The rows of a group lie close to one hidden flat surface of 11 dimensions, which passes through zero. Surfaces can cross.
In the rows, zero is written as 128.
Some rows, each with its group after it:
[ 68 147 149 133 131 136 107 120 121 157 130 116  92  90 141 130  83 106] -> j_295
[126  93  93  82 136 139 144 109  78 156 117 107 108 115 149 124  86 127] -> j_295
[123 112 132 155 110 137 152 141 163 138 135  72 147  79 133 137 121 114] -> j_572
[110  54 173 116 142 180 156 136 160  92 129 122 126 109 112 130 116  91] -> j_572
[162 123 144 143 139 159 137 101 183 171 152 118  83 152 132 106 106 156] -> j_295
[127  67 113 103 162 142 153  87  68 105 119 136 149 110 177  59 120 104] -> j_572
[101  84 111 117 102 175 140 164  71  86  88 158 140 105 107 107 106  98] -> j_572
[192 139 126 116 168 134  84 112 124 133 179 124  98 163 118 117 135 124] -> j_537
[ 83 165 145 133 116  66 114 139 167 115 106 136 161 168  79 179 136 109] -> j_537
[106 135  94  67 100 134 118 163 120 155 106 116 137 134  97 199  92 101] -> j_706
[144 161 125 116  98 150 104 193 127 162 170  66  98 143  50 177 162 106] -> j_706
[102 118 138 119 133  87 131  79 104  95 133 131 165 133 184  87 184 118] -> j_572
[153 167 132 170 103 140 123 159 208 147 137 125  84 116 129 115 119 172] -> j_537
[192 127 102 134 132 147 108 163 110  96 137 146 113 141  93 111 129 133] -> j_572
[ 70 121 139 123 144 155 184 178 129 120  67 179 148  92 134  99 102 115] -> j_706
[158  38 146 101 119 230 166 189 139  78 118 150 136 119  78 151 132  99] -> j_295
[175 136 131 154 170 154 118 155 115 110 168 121 158  49 175 109 155 106] -> j_537
[135 131 136  73 159  99 130  97 149 148 155 114 113 178 145 124 161 137] -> j_295
[159 161 126  94 137 159  83 113 126 174 154 159 105 145 152 186 113 142] -> j_706
[178 125 127  95 161 138 120 147 175  96 142 161 180 132 153 151 149  99] -> j_706
[176 167  70 113 140  82 127 186  87  95 119 145 170 107 140 132 169 145] -> j_295
[163 139 126  78 194 168 127 167 110 136 140 176 106 126 136 116 122 120] -> j_572
[163 101  95  85 166 113 190 150 145 148 126  81 122 145 119  76 129 130] -> j_572
[120 113  86 104 109  79  83  69  74 130 139  76  95 116 163 127 100 139] -> j_572
[ 92  93 150 150 125 110 127  31 130 160 135  93 120 127 159 141  82 135] -> j_572
[135 181 135 133 124 118 114 161 142 118 130 173 173 153 116 158 181 124] -> j_537
[132 100 124 148  93 165 128 145  84 135 143  85 111 108  82 154 127 123] -> j_537
[134 123 125 128  78 134 136 150 139 132 135  95 110 167  81 133 165 141] -> j_572
[147 137 108 147 147 101  81 100 100 125 147 101 119 115 131 121  89 111] -> j_537
[145 141  75 131 143  94 116 165 108 117  98 125 127 107  93 136  54 122] -> j_706
[143  87 130  91 134 140 128 143 151  71 113 158 135 166  96 121 126 105] -> j_706
[154  81 166 151 136 216 139 103 149 136 151 144 124 123 140 113 118 112] -> j_537
[ 92  95 132  59 138 112 143 124 150 109  96 147  95 173 114 116 100 128] -> j_295
[186 121 117 147 119 103 140 130 171 102 134 124 133 172 108 111 163 165] -> j_295
[100 107 129  57 151 145 180 172 161 136 107 130 101 102 161 112 123 136] -> j_295
[159 127  87  62 114 113 111 190 132  71 134 118 125 117 144 109 179 121] -> j_572
[178  96  85  87 157  94 148 156  99  82 117 123  98 142 109  93 133 161] -> j_537
[162  83 134  90 166 132 100 151 105  67 158 109 129 141  66 158 134  78] -> j_295
[105 140 123  46 113 110 110 148 130 115 134 120 138 145 139 164 173 109] -> j_706
[118 140 128 189 128  81 137 117 164 122 103 121 142  82 146 147  84 161] -> j_706
[123 131 181 165 105 153 137 144 201 120 141 133 147 112 129 168 169 140] -> j_706
[135 113  82 142  84 126 118  99  42 122 101 146 149 148 117 126 117 140] -> j_537
[144 121 153 156 140 172  85 125 138 127 136 159  72  78 134 183  57 158] -> j_706
[155 122 128 128 172 152 135 125 105 154 143 132 137 113 130 136 107 111] -> j_537
[105 158 140  85 126 167  88 135 128 174 138 148  79 157 109 154  95 111] -> j_537
[ 85 136 137 142 115 106 141  78 144 167 117 112 110 129 167 101 108 147] -> j_295
[165 196 109 136 126 156 116 182  97 141 143 172 148 139 131 100 190 129] -> j_706
[183 136 123 136 145 108  95 144 181  70 132 161  95 169 100  89 121 147] -> j_295

New rows. What belongs after each?
[108 136  91 149 128  78 139 130  96 149 100  85 103 130  86 109  69 135] -> j_706
[122 164 124 147 114 151 149 158 176 172 103 155 192  93 152 193 111 127] -> j_706
[117 144 178 187 124 165 162 150 170 144 136 144 123 126 111 114 164 148] -> j_706
[127  55 125 133 112 159 122 140  85  70 119 103 103 107  74 114  97  96] -> j_572
[132 177 118 137 107 105 131  83 124 205 164  85 171 136 179 147 183 134] -> j_706
[110 123 156 117 163  84 137 192 190  56 128 111 120  85 109 131 150 117] -> j_706
[133  96 120 100 175 152 191 141 102 135  90 168 204 117 135 165 110 106] -> j_295
[119 163 139  51 146 153 112 143 117 150 136 192  97 180 144 130 164 136] -> j_706
[ 93 123 148  79 126 120 108 169 119  85 143 108  84 111 116 134 168 117] -> j_706
[127 102 116 147  72 121 165 123 163 136 125  64  89 112 145  88 147 178] -> j_295
[100 158 146 119 155 111 105 149 157 155 146  87  57 107 110 134  88 121] -> j_295
[135 155 115  87 170 131  95 137 120 140 117 181 103 156 114 136  70 112] -> j_537
[105 110 116 183 102 114  97  44  97 123 102 139 112 130 149  75  57 133] -> j_295
[ 65 134 135  85 129  81 121  79  86 159 143  86  87 119 178 115 148 143] -> j_706
[154  85 118  90  99 177 165  80 124 200 131 113 110 211  99 164 116 156] -> j_295
[105 115  98 111  51  82 107 154 114  64 101 102 131 162  70 136 163 127] -> j_706
[107 154 121  77 159 160 159 175 133 167 103 176 110 107 161 129 108 142] -> j_537
[123 129 111  94 134  96 117 155 112  89 149  84 108  68 181  83 177 126] -> j_295
[146 115 121 101  90 198 149 213 140  87  96 194 137 121 116 132 160 138] -> j_295
[106 102 112  66 170 144 152 155  93 132 103 135 105 146  94  99  81  85] -> j_706
[ 95 154  95  96  58  92 132 139 100 169 134  49 108 145 118 138 181 145] -> j_572
[132 139 171 147 174 167 130 184 165  99 148 156 153  75 134 134 147  93] -> j_295
[134  97 125 146 153  73 162  96 198  95 102 122 123 139 145  76  92 155] -> j_537
[175  99 133  69 179 133 163 179 143 132 166  73 134 138  78 186 160 107] -> j_295
[145 161  84 124 132  62 118 151 115 121 112 113 120 136 101 136 112 153] -> j_295
[169  80 117 161 122 114 172 134 147  86 119  98 125 110 124  88 142 167] -> j_537
[101 135 113  93 152 110 146 120 109 192 135  73 111 126 122 141  96 106] -> j_706
[167 182  55 131 131  93 161 155 117 174 104 129 230 164 124 106 141  99] -> j_706
[ 73 135 194 192 113 120 126 113 175 129 146  90 133 108 108 144 147 107] -> j_295
[134 106 108 139 159 162 174  96  56 172 109 155 146 132 154  71  98 128] -> j_572
[ 71 135 122 133 103  56 153 117 146 139 111  60 100 109 138 109 127 154] -> j_295
[122  88 116 123  79 147 127 139 140 106 114 102  60 121 113  89 103 151] -> j_295
[156 143  85  85 128 121  92 153 129 103 106 175 163 116 146 180  92 121] -> j_706
[ 90 130 133 142  71 160 144 157 129  93  80 191 183  96 166 136 159 133] -> j_706
[112 117 123 147 127  79 116 120 146 118 129  67  78 116  95 114  83 132] -> j_295
[172 143 124 106 177 166  94 161 121 144 180 109  85  82 148 121 117 109] -> j_295
[121 165 167 201 114  80  66  88 161  70 153 141 137 148 134  86 175 123] -> j_295
[145 117 160 193 138 115 120 116 165  98 163  89 152  95 122 130 144 113] -> j_572
[146 116 149 144 135 142  82  99 155  97 140 155  87 160 109  96  95 117] -> j_295
[ 99 108 162  95 143 113 175 111 192 126 110 144 146 177 136 119 149 131] -> j_572
[134 161 146 153 161 126 140 174 159 132 127 140 157 106 106 162 131 118] -> j_295
[106  92 157 151 147 171 159  94 125 155 123 130 157 107 144 138  97 105] -> j_295
[ 96 144 132 139 166  47 133  98 124 105 102 143 179 146 124 136 114 109] -> j_295
[126 103 144 119 157 143 143 116 159 109 114 162 124 130 145  95  98 124] -> j_295
[114 180 163 137 153 159 159 138 150 214 155 130 117 134 141 131 158 139] -> j_706
[101 115 161 116  98 186 116 156 123 108 136 150 125  81 153 160 164 120] -> j_706
[117 157 108 106 157  96 164 177 160 161 101 113  98 100 132 129  87 155] -> j_295
[151 146 139 162  96 124 126 154 211 124 127 128 174 126 111 203 131 135] -> j_706
[155  73 120 137 161 167 171 146  73  93 126 130 149 115 114  55 143  96] -> j_572
[137 136 182 120 147 180 144 129 171 153 157 158 118 169 129 130 177 132] -> j_706
[158 166 121 107 134 160 129 193 137 137 148 141 170 124 126 139 186  95] -> j_706
[133 154 119  70 165 116 136 129 140 178 131 138 100 163 138 140 110 141] -> j_295
[150 116 139 183 136 167 113 134 149  96 125 160 124  98 130  97  90 121] -> j_295
[223 178  75 113 167 122  80 141  87 148 165 145 118 141 138 129 130 141] -> j_295
[125 156  97 127  90 132 188 177 168 189  89 118 101 119 134 131 113 195] -> j_295
